All rows are made from the same 7 directions, up to rounding. Whole rows:
[-0.4 14.1 2.3 11.3 1.5 1.6 -10.2 -3.5 8.7 18.1 -2.0 -5.1 19.8 -7.7 19.9 2.7 -12.2 -11.4 -14.3]
[2.7 -7.7 7.0 -7.7 0.1 9.0 -5.8 11.0 -7.4 -0.3 12.2 -16.7 -18.4 -3.9 -16.6 7.9 5.2 1.0 9.1]
[-2.8 41.3 30.3 2.3 -16.6 -5.5 -20.0 -15.8 -19.3 2.0 -6.6 -27.5 14.6 16.8 10.0 18.7 14.8 -20.7 -44.8]
[1.4 -2.0 2.0 7.4 1.6 8.9 -10.8 2.5 1.1 1.1 3.3 -0.3 7.2 -5.3 10.7 -8.2 -1.3 6.1 2.8]
[4.3 -13.5 8.0 -8.0 7.0 31.1 -13.3 11.4 12.4 2.6 8.9 -6.6 3.8 -35.3 -3.2 -12.7 -6.7 4.3 22.3]
[-1.9 13.4 10.9 3.2 -13.9 -8.7 -9.7 -15.2 -7.0 -28.5 -7.9 9.6 12.0 -4.4 27.6 -7.8 8.8 12.5 12.4]
[-4.3 1.8 -15.3 -7.9 -2.3 2.6 -3.4 -7.6 12.5 8.7 -9.9 32.4 -0.4 8.3 -9.6 1.5 3.4 -29.1 -41.6]
[4.3 -28.5 1.3 0.0 -0.4 16.6 -13.2 17.3 -25.4 -22.4 18.2 -1.5 -31.8 22.2 -22.3 -13.3 27.9 28.3 11.0]
[3.5 -5.5 7.9 6.7 9.8 15.1 -2.0 11.9 -7.7 14.2 7.9 -24.1 2.1 8.7 -12.0 -5.2 1.8 7.9 -6.9]

Rows cut short, each followed by the rest of it:
[-4.1 4.5 -25.0 14.5 2.6 -17.8 8.8 -14.4 26.9 5.9 -15.7 39.9 26.7 -12.3 38.1 -10.3 -23.6] | [-4.5 3.7]
[-5.2 -12.5 -35.6 2.6 -7.5 -12.7 -7.8 -6.6 6.7 -8.1 -4.3 60.8 -18.5 23.2 3.2 -1.7 9.6] | [-15.1 -29.4]
[6.3 -23.7 -16.4 42.3 15.6 3.1 -13.3 21.8 -5.0 15.1 22.2 -7.1 2.5 9.6 31.3 -17.4 -13.6] | [38.0 27.3]
[-3.1 0.9 -20.9 28.8 2.8 -32.3 20.2 -11.3 -4.6 -7.0 -12.8 23.5 16.8 33.1 30.0 -15.1 -4.0] | [24.9 1.7]
[1.0 -1.3 -5.3 11.0 13.8 -17.7 33.3 3.2 0.8 14.6 -4.0 -19.4 10.1 9.2 -1.1 0.1 -16.7] | [15.5 17.6]
[2.0 7.4 9.0 28.2 30.5 2.4 45.4 -3.2 2.4 27.8 -22.7 -32.9 63.3 21.4 6.5 -38.0 -18.6] | [34.4 -5.7]
[3.6 -13.6 1.2 22.2 7.0 21.3 -16.5 2.9 2.1 -12.6 1.5 11.9 26.7 -9.6 32.4 -40.7 -0.2] | [36.6 22.2]
[-0.2 -17.6 -6.8 -12.0 2.2 4.8 11.9 3.6 -4.9 -13.3 -1.5 13.1 -16.1 12.6 -26.6 -9.3 13.7] | [7.6 0.7]
[-4.3 4.5 -1.0 -28.4 2.7 6.3 23.9 -10.1 12.5 5.6 -20.3 13.2 4.1 2.8 -38.3 0.3 5.0] | [-28.3 -34.4]
[3.0 -7.3 -8.2 11.2 10.1 -1.5 1.3 13.2 6.6 22.8 12.3 -14.8 -3.7 -8.0 4.8 8.6 -18.5] | [1.1 14.2]
[-3.4 0.4 -24.5 8.3 -14.6 -6.1 -39.1 -2.0 6.5 4.4 9.9 42.5 -20.9 5.8 20.8 16.7 3.6] | [-30.5 -33.0]
[1.1 -3.5 -2.2 7.2 -2.1 -1.2 -9.7 3.0 -2.5 -4.0 6.7 1.9 -4.2 -2.1 11.6 -0.3 -0.4] | [7.1 10.4]
[0.5 -1.9 -4.9 15.0 3.0 5.4 -11.8 3.3 -4.2 9.3 3.4 3.7 4.7 16.3 7.0 -6.8 3.4] | [1.9 -20.6]
[0.1 17.2 23.9 -1.2 -2.1 1.7 5.3 -7.5 -12.3 -5.5 -8.2 -25.7 17.3 6.2 -1.5 -3.7 7.8] | [7.2 -6.0]
[-1.2 22.0 31.5 -8.9 -0.3 24.3 -0.3 -15.7 -2.2 -5.6 -21.5 -13.3 40.8 -1.6 -4.8 -23.2 13.0] | [-1.6 -30.4]
[-3.5 -11.8 -22.4 -4.9 2.7 -1.6 12.9 -9.9 20.6 -10.4 -15.8 47.4 9.9 -6.9 5.2 -20.5 -4.6] | [-0.3 2.0]
[-3.0 -9.0 -7.9 -30.2 6.4 14.0 21.3 -0.9 10.5 8.9 -12.9 16.5 -10.1 9.1 -52.7 -0.6 9.4] | [-28.1 -37.9]
[-0.2 27.5 27.3 2.2 -8.4 -14.3 2.6 -7.3 -21.2 -2.4 -1.8 -40.8 6.4 12.0 3.4 17.3 6.4] | [1.7 -4.6]
[3.4 -16.2 -9.1 2.8 14.2 10.6 5.9 13.8 14.1 17.8 8.2 -5.5 0.2 -18.0 -3.7 -4.4 -17.8] | [4.3 20.0]
[2.6 -14.1 -9.6 5.0 11.0 4.6 5.1 12.7 6.2 15.2 8.8 -5.6 -5.6 -4.4 -5.7 -0.4 -11.2] | [4.2 11.4]
[-0.3 1.8 0.9 4.1 2.6 -12.1 16.9 -2.4 -6.2 -3.3 -4.7 -7.7 3.9 11.4 -0.7 -1.9 -0.5] | [12.1 7.8]
[0.2 2.9 22.0 -28.2 -8.7 17.7 -3.6 -6.4 2.1 -25.7 -5.7 -2.6 0.5 -29.8 -12.6 -5.8 10.7] | [-1.2 18.2]
[-0.6 0.9 -8.8 3.9 -1.7 -9.2 -5.0 5.5 -5.9 14.1 8.4 -2.9 -18.3 17.7 -8.0 19.3 1.3] | [-14.8 -20.3]
[5.8 -15.0 10.2 8.6 6.5 28.8 -23.0 17.6 -8.9 3.2 17.8 -18.4 -3.6 -4.2 -2.2 -13.3 6.5] | [17.2 8.1]
[6.5 -24.2 -15.7 20.4 27.0 42.9 -22.6 26.6 28.2 50.6 17.9 -2.5 16.7 -25.5 6.6 -18.4 -27.8] | [-5.6 -8.0]
[0.1 -0.2 -10.8 13.4 11.2 0.3 6.7 0.1 16.5 20.1 -4.8 5.5 21.7 -7.1 15.5 -8.7 -19.4] | [-0.7 -1.6]
[1.0 0.6 8.6 -8.0 2.0 7.5 3.8 1.7 0.5 1.0 -0.4 -11.6 1.4 -7.6 -10.4 -0.1 0.1] | [-0.9 3.8]
[1.3 2.3 -1.5 15.1 6.7 -4.1 2.5 4.4 -2.5 15.4 3.2 -13.5 7.5 9.5 7.5 1.0 -7.7] | [5.1 -3.7]
[1.2 2.3 27.7 -10.5 -9.1 30.5 -24.5 -1.6 -22.6 -23.3 0.2 -8.2 -0.2 13.3 -17.6 -17.1 35.6] | [7.1 -25.3]
[1.2 8.9 3.7 19.8 0.6 -4.3 -10.0 -0.8 -1.7 6.5 3.0 -10.0 15.9 -1.5 28.5 -2.2 -8.6] | [9.2 5.4]
[1.0 2.5 0.2 1.7 4.6 8.9 -6.4 3.1 12.1 16.2 2.2 -4.7 9.1 -16.7 5.9 2.0 -12.6] | [-10.2 -1.9]
[1.1 -10.6 -4.5 -1.0 3.1 11.8 -6.5 6.0 2.3 1.8 4.4 7.0 -5.0 -1.0 -6.6 -6.4 2.7] | [0.3 -3.1]
[0.9 -2.9 -3.4 16.4 -2.1 2.0 -18.4 3.8 -10.4 -0.7 7.8 4.2 -2.8 16.8 12.5 -4.8 8.0] | [8.0 -11.2]
[0.5 -5.2 -3.2 -8.1 3.3 4.8 2.5 5.9 4.8 9.4 3.9 -2.9 -9.7 -4.9 -15.2 7.4 -3.2] | [-10.5 -2.8]
[-1.7 -2.0 6.7 -18.9 -9.6 33.0 -29.3 -6.7 6.9 -15.9 -5.7 30.4 2.4 -12.7 -8.8 -16.4 20.4] | [-17.8 -29.6]
[4.9 -23.3 -14.9 3.0 13.3 39.3 -33.9 24.6 25.4 35.8 22.8 7.3 -8.3 -32.9 -2.5 -1.2 -17.9] | [-20.9 -6.5]
[1.4 6.7 12.9 -3.7 -2.0 7.9 -7.8 -1.2 5.7 -2.3 1.1 -11.4 10.0 -25.7 11.1 -0.2 -6.9] | [0.5 17.3]
[-2.4 8.6 1.0 -13.4 1.5 -18.6 34.7 -13.1 15.5 -8.1 -17.7 1.0 15.4 -23.2 3.4 1.1 -17.2] | [2.1 31.9]
[2.1 -10.3 1.8 6.5 -1.0 15.8 -19.3 4.9 -4.6 -10.7 7.0 7.5 -0.3 -1.7 8.5 -15.8 9.0] | [14.0 5.4]
[3.2 -7.1 5.6 9.6 3.0 1.4 -4.1 14.2 -24.9 5.2 15.1 -26.8 -19.3 30.8 -17.1 6.2 13.8] | [12.5 -8.7]
[2.2 -9.5 -3.0 0.3 1.4 -25.7 23.0 10.1 -14.2 -7.0 11.8 -23.4 -27.5 7.7 -9.8 18.2 -4.2] | [20.0 42.5]
[-3.1 26.9 0.3 18.0 -6.6 -18.8 -8.7 -13.7 3.2 11.9 -7.4 0.7 22.0 4.4 35.0 10.6 -10.7] | [-13.1 -20.2]
[2.3 -9.8 -1.5 -2.3 6.3 13.5 -4.9 11.1 2.7 12.2 8.8 -7.2 -7.9 -4.4 -13.0 1.4 -2.2] | [-4.3 -2.3]
[2.6 -9.8 -8.0 17.2 14.8 1.7 7.4 15.3 -9.5 27.4 9.4 -19.2 -4.7 30.6 -15.0 0.7 -1.9] | [5.8 -19.6]
[0.8 -7.0 -4.7 3.0 -1.5 -10.0 6.0 -2.7 7.9 -19.1 -0.3 10.7 4.1 -23.9 24.4 -8.7 -11.2] | [21.6 49.1]
